The rows are grouped in 4 ways, from coarse to fine. Each group lies inside one group of the grouping before and may be the whole of it. The rows also spread widely along 9 directions, which tell nothing about the answers.
Some rows, each with its group in each grouping after it:
-1.998  0.477 -0.083  3.221 -1.993 -0.578  1.009 -0.248  2.816 -2.464  0.694  0.208  1.974 -0.109 -1.584  0.723  3.750 -3.715 -2.566 -0.327  2.239 -1.760 -0.176 -0.580  2.489 : z793 z228 z235 z491
 0.387 -0.974  0.878  1.363  0.528  0.895  3.908  0.349 -0.678  0.114  0.772  2.171  0.848 -2.008 -0.084 -0.744 -0.623  1.447  0.921  0.407  1.918 -0.822 -0.205  0.441  0.069 : z793 z990 z284 z469
-0.055 -1.525 -0.127 -1.028 -1.032  0.300  0.157  0.229 -0.059  1.539  1.222  0.367  0.044  2.530 -0.152 -0.772 -0.917  0.013 -0.704 -1.159 -1.111 -0.297  0.605 -0.050 -0.123 : z261 z165 z363 z867
-1.663 -1.841  2.947  1.560  1.455 -0.791 -1.271 -0.213 -0.941 -1.863 -0.865 -1.846  1.610  0.547  1.899  1.879 -1.567  1.287  2.331 -0.931 -1.600  1.187 -1.493 -4.548  0.754 : z793 z228 z235 z397
 4.809  0.766 -1.451  0.605 -0.311 -0.665 -0.023  2.174  1.026 -2.776  0.282  3.469 -0.453 -0.016 -2.069  0.087  1.885 -2.256 -2.355  1.618  1.786 -0.705  0.212  1.421  1.279 : z635 z173 z729 z416
 0.803 -0.554 -0.859  1.940  0.540 -0.600  0.677  0.475 -1.178 -0.082  1.231  1.742  2.333 -0.193  1.494 -1.833  0.104 -2.120 -1.496  0.237  0.183 -0.696 -1.292 -2.118 -0.147 : z793 z990 z992 z494
-0.048  1.250  0.533  3.214  0.801  0.574  3.074  0.681  1.119 -0.782 -0.286  0.499 -2.090 -1.456 -1.652  0.549  1.243 -1.435 -0.047  2.221  3.448 -0.369  0.102  0.962  0.861 : z793 z153 z289 z285
-1.336 -0.822  3.369  2.398  1.732 -0.255 -1.242  0.085  0.303 -1.896 -2.217 -2.699 -2.552 -1.667 -0.672  1.575  1.308 -2.438  0.785 -0.161 -1.424  1.467 -3.441 -3.035  0.476 : z793 z566 z51 z678
-4.958 -4.560 -0.421  2.584 -1.301 -0.024  2.384 -1.079  1.098  3.389 -0.902 -3.061 -0.643 -0.004 -0.381 -1.813  1.753 -0.880  1.198 -3.144 -2.020  4.066 -3.945 -3.856  1.216 : z261 z165 z781 z57
 1.605  5.157  0.380  1.407  0.947 -0.689  0.362  0.991  0.097 -2.259  2.484  2.211  1.543 -0.999 -0.801  2.459 -0.245 -0.310 -2.708  2.933  1.745 -4.086  3.129  3.401 -3.204 : z793 z153 z535 z60
 0.608 -1.971  0.431 -0.896 -1.040 -0.300 -4.388  0.001 -1.029  0.215  0.458 -0.010  1.386  1.437  0.124 -1.083  0.239 -2.766 -1.665 -2.483 -5.391 -0.044 -2.725 -2.369 -1.928 : z261 z702 z593 z98
 1.554 -1.524  0.724  0.860  0.339  0.383  1.085  1.025 -0.279  0.424  0.498  1.202  0.018 -0.359 -0.721 -0.045 -0.535  0.893  0.253 -0.033 -0.224  0.564 -0.070  0.505  0.171 : z793 z228 z17 z35
-2.226 -3.114  1.961  1.980  1.844  0.615  0.077 -0.304 -1.704  0.942 -2.360 -2.865 -2.521 -2.232  0.853 -0.505 -0.834 -0.785  2.389 -1.711 -2.773  2.856 -4.996 -4.638 -0.530 : z261 z165 z85 z499
-2.686  0.295  2.166  0.328  0.581 -0.556  2.123 -0.743  0.818  0.438  0.872 -1.565 -0.240  2.721  0.930  0.735 -0.949  0.725  0.848  1.437  2.105 -0.802  3.051 -0.119  1.664 : z793 z566 z676 z484
 1.968  0.099 -2.611  1.142  0.924 -2.017  0.669  1.831  1.595  1.592  0.819 -0.076 -2.715  2.675 -1.275 -1.134  2.126 -3.097 -2.264  2.202  1.281  2.829  0.605  0.084  1.370 : z635 z173 z836 z62
-0.728 -1.669 -0.083 -0.186 -1.076 -3.337 -3.960  0.441  3.174 -2.139 -0.114 -1.854  2.226  6.346 -0.350  2.415  1.590 -0.247 -0.323 -0.837 -2.591  1.893  0.627 -3.026  2.645 : z635 z633 z557 z195
 3.845 -1.767 -1.576  3.012  1.336 -0.396  4.525  1.897 -0.057 -1.702  0.145  3.622  2.618 -2.028  0.826 -0.186 -0.228  1.268  1.913  1.256  3.166  1.469 -2.357 -2.971  2.655 : z793 z990 z284 z873
 0.191 -5.566  2.530  1.624  1.036  1.621  2.679  0.069 -3.486 -0.241 -1.821  1.144  1.863 -3.775  2.598 -2.013 -2.784  2.300  4.687 -1.947 -0.779  1.574 -5.370 -5.713  1.548 : z793 z566 z676 z785
-0.300 -1.992  0.499  0.872 -0.773 -1.229 -1.667  0.119  0.171 -1.925  0.631  0.340  5.283  3.024  1.714  0.871 -0.391  0.683  1.041 -1.185 -0.913  0.292 -1.094 -4.112  2.155 : z793 z153 z517 z859
-2.309 -0.061  2.537  0.462  1.662 -0.240  1.097 -0.423 -0.916  2.712  0.551 -2.430 -1.309 -0.739  0.331  0.929 -1.839  2.500  0.916  0.163 -2.209  0.906  0.699  0.366 -3.353 : z793 z566 z51 z126
-0.770 -2.295  0.410 -0.024  0.002 -0.284  1.135  0.573  0.986  1.280 -0.569 -0.876 -2.675  2.684 -1.199 -0.942  0.510  0.231  0.736  0.218  0.674  1.324  0.887 -0.335  1.809 : z635 z633 z557 z504
-1.227 -3.467  5.093 -0.440 -1.772  2.171 -2.072 -0.334 -0.149 -2.108 -1.739 -0.219 -0.121 -0.203 -2.384  1.156  0.224  1.137  2.130 -2.996 -2.461 -0.758 -2.003  0.312  1.122 : z793 z153 z289 z641
-0.987 -0.190 -1.735  2.474  1.066 -2.161  1.586  0.090  0.332 -0.039  0.812 -0.831  3.263  0.361  2.198  1.745 -1.074  1.655  0.858 -0.027 -0.872  1.858 -1.634 -4.165 -0.372 : z261 z165 z363 z427
 4.061 -1.099 -1.035  1.635  1.473 -0.622  2.808  1.731 -0.127 -1.256  0.635  2.900  1.747 -0.017  0.755 -0.016 -0.983  1.503  1.330  1.258  2.004  0.808 -0.333 -1.293  1.839 : z793 z990 z992 z766
-1.040  0.456  0.456  3.346  1.617 -0.595  3.349 -0.255 -1.145 -2.566 -0.220  0.785  3.470 -3.984  2.446  2.765 -2.091  3.694  2.605  0.149  0.778 -0.531 -2.145 -3.412 -0.969 : z261 z165 z85 z812
 2.110 -0.575  0.234  0.808  0.523 -1.528 -1.844  1.054  0.221 -1.884  0.031  0.486  2.086 -0.995 -0.712  2.831 -0.747  2.725  0.266 -1.455 -4.147  1.392 -1.495 -0.302 -2.467 : z635 z688 z246 z975
-3.008  0.238  0.410  4.164  0.722  0.110  2.683 -0.849 -2.369 -2.152 -0.138  1.185  2.623 -5.948  1.994 -0.459 -0.255 -0.940 -0.711 -0.471  1.088 -2.860 -2.899 -2.211 -2.525 : z635 z688 z246 z759
-0.213 -1.662  1.460  1.132  0.925  0.036  0.036  0.294 -1.038 -0.737 -1.083 -0.187 -2.130 -0.247  0.337 -0.759 -0.428 -1.482  0.624 -0.045  0.175  0.157 -0.870 -1.147  0.374 : z635 z688 z72 z589
 1.528 -3.114  2.179  0.994  0.904  1.164  0.386  1.022 -0.646 -0.790 -1.186  0.382 -1.944 -0.291 -0.351 -0.704 -0.318 -0.747  1.640 -0.298  0.390  1.174 -1.640 -1.790  2.542 : z793 z228 z891 z806
-4.380  1.701  3.206  0.311  0.390  0.384  0.013 -1.215 -0.036  1.118  1.166 -2.243 -1.824  0.568 -0.856  0.110  0.399 -1.223 -1.839 -0.099 -0.721 -2.603  2.288  2.711 -2.641 : z793 z990 z992 z494
-1.917 -1.887 -0.807  2.492 -1.100  0.754  4.484 -0.076  0.284  4.260  1.147  0.327  0.311 -1.846 -1.541 -1.648  0.762  1.672  0.407 -0.909 -0.172  1.694 -0.822  1.435 -1.561 : z793 z153 z289 z285
 0.257 -1.749  1.954 -0.588  0.479  1.224  3.142  0.223 -1.460  1.168  0.678  0.961 -1.204  1.780  1.025 -1.977 -1.911  0.429  1.208  1.232  3.218 -1.060  2.295 -0.287  2.427 : z793 z566 z51 z678
-1.887 -2.258  0.178  0.212  0.241  0.554  1.212  0.080 -1.866  4.444  0.307 -0.499 -2.278 -1.066 -0.464 -3.006 -0.607  0.543 -0.169 -0.867 -2.306  0.854 -0.710  0.349 -3.195 : z635 z633 z557 z504
-5.687 -3.984  1.969  3.434 -0.887  0.287  5.533 -1.361  2.506  1.138 -1.486 -2.949  0.992 -0.110 -1.180  1.927  0.978  4.929  5.040 -1.848  1.075  3.642 -1.280 -1.778  3.273 : z793 z153 z289 z641
 2.722 -0.870  0.563  1.795 -0.904  0.543 -3.139  1.236 -0.746 -2.046 -0.396  2.287  1.256 -2.109 -1.429 -0.769  1.552 -3.802 -2.058 -1.137 -2.425 -0.660 -4.191 -1.189 -0.968 : z793 z153 z289 z285
 0.126 -1.743 -2.653  2.123 -0.944 -2.396  0.216  0.415  1.372 -1.244  0.912  0.835  3.903  2.610  1.466 -0.709  1.038 -1.904 -1.194 -0.443  0.682  1.006 -0.756 -3.685  2.717 : z635 z688 z246 z975
 3.474 -1.128  2.403  0.138 -1.898  3.374 -0.942  0.925 -2.907 -2.719 -0.083  5.582  1.375 -4.654 -1.924 -1.789 -0.111 -1.902 -1.536 -1.345 -0.246 -5.015 -2.588  2.278 -1.333 : z793 z153 z289 z641
 0.236 -3.047 -0.379  0.631 -1.014  1.175  1.944  0.693 -1.110  2.702 -0.236  1.508 -1.737 -2.876 -2.351 -2.822  0.942  0.172 -0.428 -1.588 -1.677  0.542 -2.181  1.474 -1.941 : z635 z633 z557 z195
 0.613  0.245  0.374 -0.539  0.791 -2.198 -1.983  0.581 -0.423 -1.021  2.337  0.427  4.468  3.857  2.473  1.198 -1.915  1.013 -0.508  0.488 -1.208 -0.595  1.896 -2.302 -0.363 : z793 z990 z284 z873
 2.160 -4.086  0.050 -1.753  0.794  0.349  0.908  1.221 -2.788  2.058 -0.048  1.474 -1.452  2.912  1.489 -3.562 -2.707  0.913  1.761  0.270  0.474  1.825  0.567 -2.091  1.828 : z635 z173 z729 z416
 1.984 -2.545 -1.220  0.294  1.138 -1.699 -2.304  1.193 -0.697  1.350 -0.024 -0.506 -0.057  2.360  0.909 -1.179 -0.905 -1.111 -0.286 -0.786 -3.229  3.201 -1.684 -2.925 -0.548 : z635 z688 z246 z759

New rows, each followed by its group in each grouping:
 1.197 -1.015 -0.262  0.424  0.206 -2.046 -0.835  0.556  0.941 -0.682  1.109  0.019  3.569  3.354  1.631  0.779 -0.606  0.092  0.194  0.251 -0.892  1.260  0.061 -3.628  1.965 : z793 z566 z676 z785
 0.882  0.996 -0.221  0.171 -0.053 -0.162 -1.170  0.467 -0.218  0.215  1.072  0.550 -0.858  0.930 -0.001 -0.644 -0.038 -3.025 -2.306  0.604 -0.143 -1.368  0.405 -0.114 -0.707 : z261 z165 z85 z812
 0.569 -2.992 -1.025  1.399 -0.598 -1.389  3.648  0.569  2.801  1.115  0.568 -0.207  2.461  2.886 -0.226  0.875  0.418  3.125  2.575 -0.119  0.977  3.720  0.087 -2.180  3.964 : z793 z566 z676 z785
-0.683 -2.177 -0.235  1.065 -1.573  0.766  2.860 -0.138  0.116  0.120  0.469  1.545  1.820 -1.193 -0.541 -0.173 -0.279  1.640  0.688 -1.844 -0.025 -0.284 -1.368 -0.499  0.427 : z261 z165 z781 z57
 1.619 -0.417  1.901  2.118  0.117  0.868  1.252  0.952  1.357 -3.345 -0.709  1.276 -0.641 -1.952 -1.949  1.679  1.475 -0.718  0.248  0.305  1.723 -0.780 -0.737  0.499  2.229 : z793 z228 z891 z806
 4.576 -1.703  1.732 -2.462  0.928  0.054 -3.778  1.707 -2.530 -1.171 -0.047  1.857 -1.355  2.338  0.497 -0.946 -2.866 -0.486  0.108 -0.124 -2.171 -0.644  0.659 -0.062 -0.731 : z635 z688 z72 z589
 1.893 -1.311  0.180  1.395  0.821 -0.522  3.060  0.805  0.721 -0.204  0.151  0.910  0.829  0.489  0.147  0.522 -0.555  1.589  1.902  1.034  1.497  1.510 -0.248 -1.349  2.346 : z793 z566 z676 z484
-2.922  1.008  0.792  3.717 -0.198  0.669  2.998 -0.307  0.307 -0.273  0.243  0.092 -0.107 -3.075 -1.241 -0.440  1.931 -2.239 -1.044  0.426  2.176 -1.495 -1.053  0.374 -0.611 : z793 z153 z535 z60
 2.756 -0.613  0.110  2.253  1.230 -0.257 -0.863  1.874  0.651  0.043 -1.014 -0.156 -2.277 -1.203 -2.423  0.354  1.530 -1.960 -0.018  0.320 -1.741  2.978 -3.224 -0.712 -0.581 : z793 z153 z535 z60
-0.309 -3.887  2.333  0.085 -0.594  1.114 -0.950  0.151 -1.952 -1.923 -1.958  0.780 -1.060 -0.469  0.047 -2.337  0.339 -2.271  0.634 -1.599 -0.220 -0.434 -2.713 -2.721  2.232 : z635 z173 z729 z416
 1.554 -2.154 -0.739 -1.410  0.291  0.272  4.377  1.000 -0.787  4.514  2.513  1.272 -0.101  3.867  0.585 -1.850 -3.159  4.285  1.770  1.014  1.903  1.408  4.749  1.373  1.025 : z793 z228 z235 z491
-3.188  2.206  1.099  1.834  2.935 -0.638  2.630 -0.477 -0.695  0.498  0.395 -2.547 -1.880 -0.328  1.958  1.784 -2.131  0.985  0.993  2.090  1.572 -0.283  1.219 -1.426 -1.756 : z261 z165 z363 z427
 2.398  2.017  0.023  1.772  0.625 -0.034 -0.882  1.401  0.389  0.287  0.676  1.014 -1.109 -1.963 -2.518  1.157  0.872 -0.934 -1.898  0.938 -1.829  0.048 -0.841  2.500 -3.382 : z793 z153 z289 z285
-0.325 -3.199  3.609  0.404 -2.680  2.537  2.577 -0.264  2.220 -3.275 -1.256  1.858 -0.375 -1.298 -4.071  1.089  2.051  1.291  1.709 -2.580  1.790 -1.871 -0.583  2.949  3.845 : z793 z990 z992 z766
-1.925  0.372  3.556 -0.151  0.285  0.981  0.174 -0.795 -1.726 -2.622  0.016  0.093  1.399 -2.019  0.784  2.603 -2.619  2.805  1.362 -1.244 -1.064 -3.411 -0.202 -0.084 -2.356 : z261 z165 z363 z427
-3.830  0.024  1.929 -1.509 -1.791 -0.794 -4.019 -1.082  1.668  0.282  1.181 -3.018  0.071  4.997 -0.943  1.449  0.655 -2.027 -2.471 -2.044 -3.591 -1.298  1.735  0.314 -0.993 : z261 z165 z363 z867
-2.911 -2.928  2.867  1.913 -0.443  1.129  3.260 -0.785  0.176  0.049 -1.157 -1.060 -0.445 -2.091 -0.872  0.007  0.627  1.046  2.085 -1.377  0.613  0.647 -1.854 -1.180  1.658 : z793 z566 z51 z678
-0.687  1.083  0.329  1.654  0.645 -1.003 -0.398  0.380  0.045  0.045  1.154 -0.528  1.200  0.742  0.053  0.552  0.014 -0.821 -0.828  0.761 -0.530 -0.117  0.179 -0.675 -1.306 : z793 z153 z535 z60
-1.897 -0.311  6.431 -0.027 -0.324  1.918 -0.787 -0.578  0.442 -4.949 -1.161 -0.411 -0.821 -1.115 -1.750  3.630 -0.216  1.536  1.485 -1.091  0.384 -3.561  1.291  1.917  1.106 : z793 z228 z891 z806
-4.094 -1.774  4.848 -1.723 -2.200  0.271 -1.457 -1.486  1.461 -2.026  0.988 -1.635  2.983  4.101 -0.316  2.892 -0.911  3.451  1.243 -2.467 -1.423 -2.351  3.826  0.924  1.828 : z793 z228 z891 z806
 4.207 -0.475  2.399 -1.216  1.137 -0.423 -5.117  1.445 -0.672 -1.717 -0.414  0.404 -0.570  0.931 -0.774  1.198 -0.722 -1.493 -0.671 -0.301 -4.533  0.504 -1.833 -0.789 -1.331 : z793 z566 z676 z484
 0.781  0.616  0.273  2.037 -0.055  1.175  3.672  0.603 -0.412 -0.641  1.297  2.846  0.239 -2.360 -0.601 -0.839  0.183 -0.983 -1.454  1.403  3.865 -2.890  1.366  2.160  0.393 : z793 z228 z17 z35
-1.790 -0.624  1.928  3.583  0.908 -0.549  1.289 -0.199  1.939 -3.488 -1.621 -1.135  0.220 -0.885 -0.474  1.986  2.248 -1.346  1.099 -0.023  1.488  0.408 -2.512 -2.711  2.899 : z793 z990 z992 z494
-3.239  0.012 -0.867  1.361 -1.180 -0.435  5.842 -0.686  1.046  0.340  1.478  0.947  1.085  1.259  0.233 -1.167  0.743  0.807 -0.398  1.480  5.550 -1.803  3.677  0.908  2.567 : z635 z173 z729 z416
-0.207  1.470 -1.063  0.946  0.973 -1.503  0.583 -0.192 -1.079 -0.478  2.034  0.726  3.438  1.125  2.882  0.792 -1.750  0.690 -0.510  1.014 -0.375 -1.516  0.949 -2.328 -1.733 : z261 z702 z593 z98
-2.656  0.023  0.806  2.183 -0.603  0.765  2.822 -0.449  2.460  1.182 -0.680 -1.842 -2.881 -2.417 -3.476  1.680  2.440  0.320 -0.059 -1.035 -0.493  1.006 -1.229  2.228 -0.788 : z261 z165 z85 z499
-2.769 -2.823  3.695 -0.573  1.941  0.395  1.012 -0.198 -1.118  2.671 -0.831 -3.477 -2.584  2.969  0.499  0.368 -3.174  4.097  4.575 -0.333 -1.317  3.030  1.127 -1.311  0.112 : z793 z153 z535 z60
 1.484 -2.896  1.340  0.545 -0.467  0.573 -1.325  0.892  0.319 -1.499 -1.675  0.364 -2.059 -0.988 -2.348 -0.423  1.200 -1.647 -0.062 -1.848 -1.712  1.058 -2.813 -0.084  0.950 : z635 z688 z246 z975
-3.528 -2.981  2.343  2.796  0.545  0.732  2.517 -0.640 -0.259  0.946 -0.944 -2.003 -0.436 -2.413 -0.035 -0.079  0.304  0.924  2.147 -1.601 -0.818  1.830 -2.460 -2.255  0.439 : z793 z228 z891 z806
-2.053 -0.365  0.611  2.590  2.499 -0.155  0.082 -0.146 -0.452  2.245 -1.579 -3.682 -4.942 -1.782 -0.365 -0.728  1.117 -3.367  0.098  0.199 -2.338  3.209 -3.799 -2.878 -2.151 : z261 z702 z593 z98
 0.871 -0.602  2.891  2.503  2.008  0.116  0.722  0.748  1.034 -4.140 -2.329 -0.369 -1.802 -1.131 -0.985  2.339  0.957 -0.574  2.063  0.569  1.282  0.696 -2.285 -1.728  2.709 : z793 z990 z992 z494
 1.213 -1.114 -0.204  1.327 -0.259 -0.470  0.479  0.896  1.059  0.023  0.687  0.849  0.815  0.757 -1.002  0.027  0.898 -0.834 -0.860 -0.035  0.160  0.647  0.028 -0.039  1.281 : z793 z228 z17 z35
 0.031  0.298  2.312  2.019  0.422  2.186  5.092  0.048 -1.281 -2.373 -0.035  2.978  0.646 -2.797  0.076  0.523 -1.765  2.574  2.321  1.560  5.166 -3.354  1.259  1.307  1.163 : z793 z153 z289 z285
-1.286  1.457 -0.078  1.245  1.106  0.123  3.706  0.210 -0.764  1.851  2.061  0.419 -0.467  1.710  1.067 -1.569 -1.223 -0.514 -0.419  2.806  4.329 -1.624  3.601  0.689  0.297 : z793 z153 z535 z60
-1.751 -1.610 -0.044  2.362 -0.666  0.773  3.026 -0.212 -0.777  2.174  0.795  0.666  1.353 -1.722 -0.225 -1.554  0.190  0.456  0.268 -0.533  0.375  0.115 -1.194 -0.337 -0.832 : z793 z153 z289 z641
 1.748  0.601  0.822 -0.158  2.463 -0.890 -1.435  1.066 -0.179 -0.482 -0.221 -1.222 -1.935  2.052  0.680  1.983 -1.870  0.492  0.902  1.154 -1.100  1.317  0.392 -1.621 -0.378 : z261 z165 z85 z499
-4.632  1.058  1.540  1.074  0.250 -1.266  0.012 -0.869  0.546 -1.440  0.180 -1.844 -0.708  2.719  1.054  0.171  0.611 -2.178 -1.234  1.541  2.497 -2.805  2.719 -1.233  1.123 : z635 z633 z557 z195
-0.398  0.677  0.053  2.310  0.934 -0.892  0.573  0.296  1.077 -2.815 -0.308 -0.374  0.081  0.642  0.763  1.622  0.308 -1.642 -0.082  1.009  1.863 -0.165 -0.748 -2.890  1.884 : z261 z165 z781 z57
-1.801  0.115  3.125  1.065  1.630  0.606  0.673 -0.461 -1.696 -1.603 -0.349 -0.464 -0.789 -0.297  2.169 -0.709 -1.237 -2.415  0.302  1.466  2.420 -2.568  0.065 -2.568  1.288 : z793 z566 z676 z785
 3.790 -0.126  0.835  0.074 -2.268 -0.095 -2.343  1.139 -0.015 -5.052  1.582  5.173  6.893 -2.225 -1.150  1.932  0.646  0.464 -1.991 -2.025 -2.224 -3.905 -1.703  0.841 -1.007 : z793 z990 z284 z873
-1.814  0.497 -2.146  3.178  0.478 -0.863  3.184 -0.217 -0.104  1.900  1.286 -0.249  1.564 -2.324  0.874 -0.248  0.380 -0.346 -1.006  0.055 -0.021  0.580 -1.580 -1.689 -2.061 : z261 z165 z85 z499
-4.905 -2.606  1.322  2.133 -0.900  0.790  0.482 -1.474 -0.560  1.185 -0.903 -2.333  0.219 -2.650 -0.083 -0.806  1.073 -1.365  0.146 -3.264 -2.862  0.641 -4.074 -2.791 -1.183 : z261 z165 z85 z499
-1.839 -3.299 -1.461  1.247 -0.887 -0.357  1.333 -0.047 -1.259  3.679  0.470 -0.231  0.304 -0.861 -0.062 -3.664  1.048 -1.002 -1.045 -1.885 -2.249  2.305 -2.448 -1.582 -1.332 : z635 z173 z729 z416
 0.086  2.530  0.128  2.117  2.510 -1.073  1.855  0.722  1.256  0.546  0.800 -1.153 -2.605  0.771 -0.733  1.148  0.665 -1.021 -0.846  2.680  1.455  0.650  1.721  1.168 -0.708 : z793 z990 z992 z494
 1.435 -0.757  1.570  0.984  1.524  0.452 -0.082  0.873 -0.371 -0.304 -0.562  0.116 -2.541 -0.106 -0.890 -0.510  0.263 -1.606  0.097  0.397 -0.224  0.627 -1.065 -0.270  0.444 : z793 z990 z992 z494
-5.297  2.474  2.302  0.519  0.653 -1.002  0.974 -1.241  1.201  0.924  1.908 -3.299  0.336  3.886  0.512  2.209 -0.562  1.400  0.024  1.496  1.462 -1.415  4.919  1.175 -0.914 : z793 z153 z517 z859
-1.517 -0.364  0.642  2.205  2.550 -1.360  0.013  0.151 -2.084  0.458  0.703 -1.181  1.522  0.272  3.422 -0.302 -2.091 -0.515  0.376  0.976 -0.354  0.624 -0.432 -4.175 -0.822 : z793 z228 z17 z35
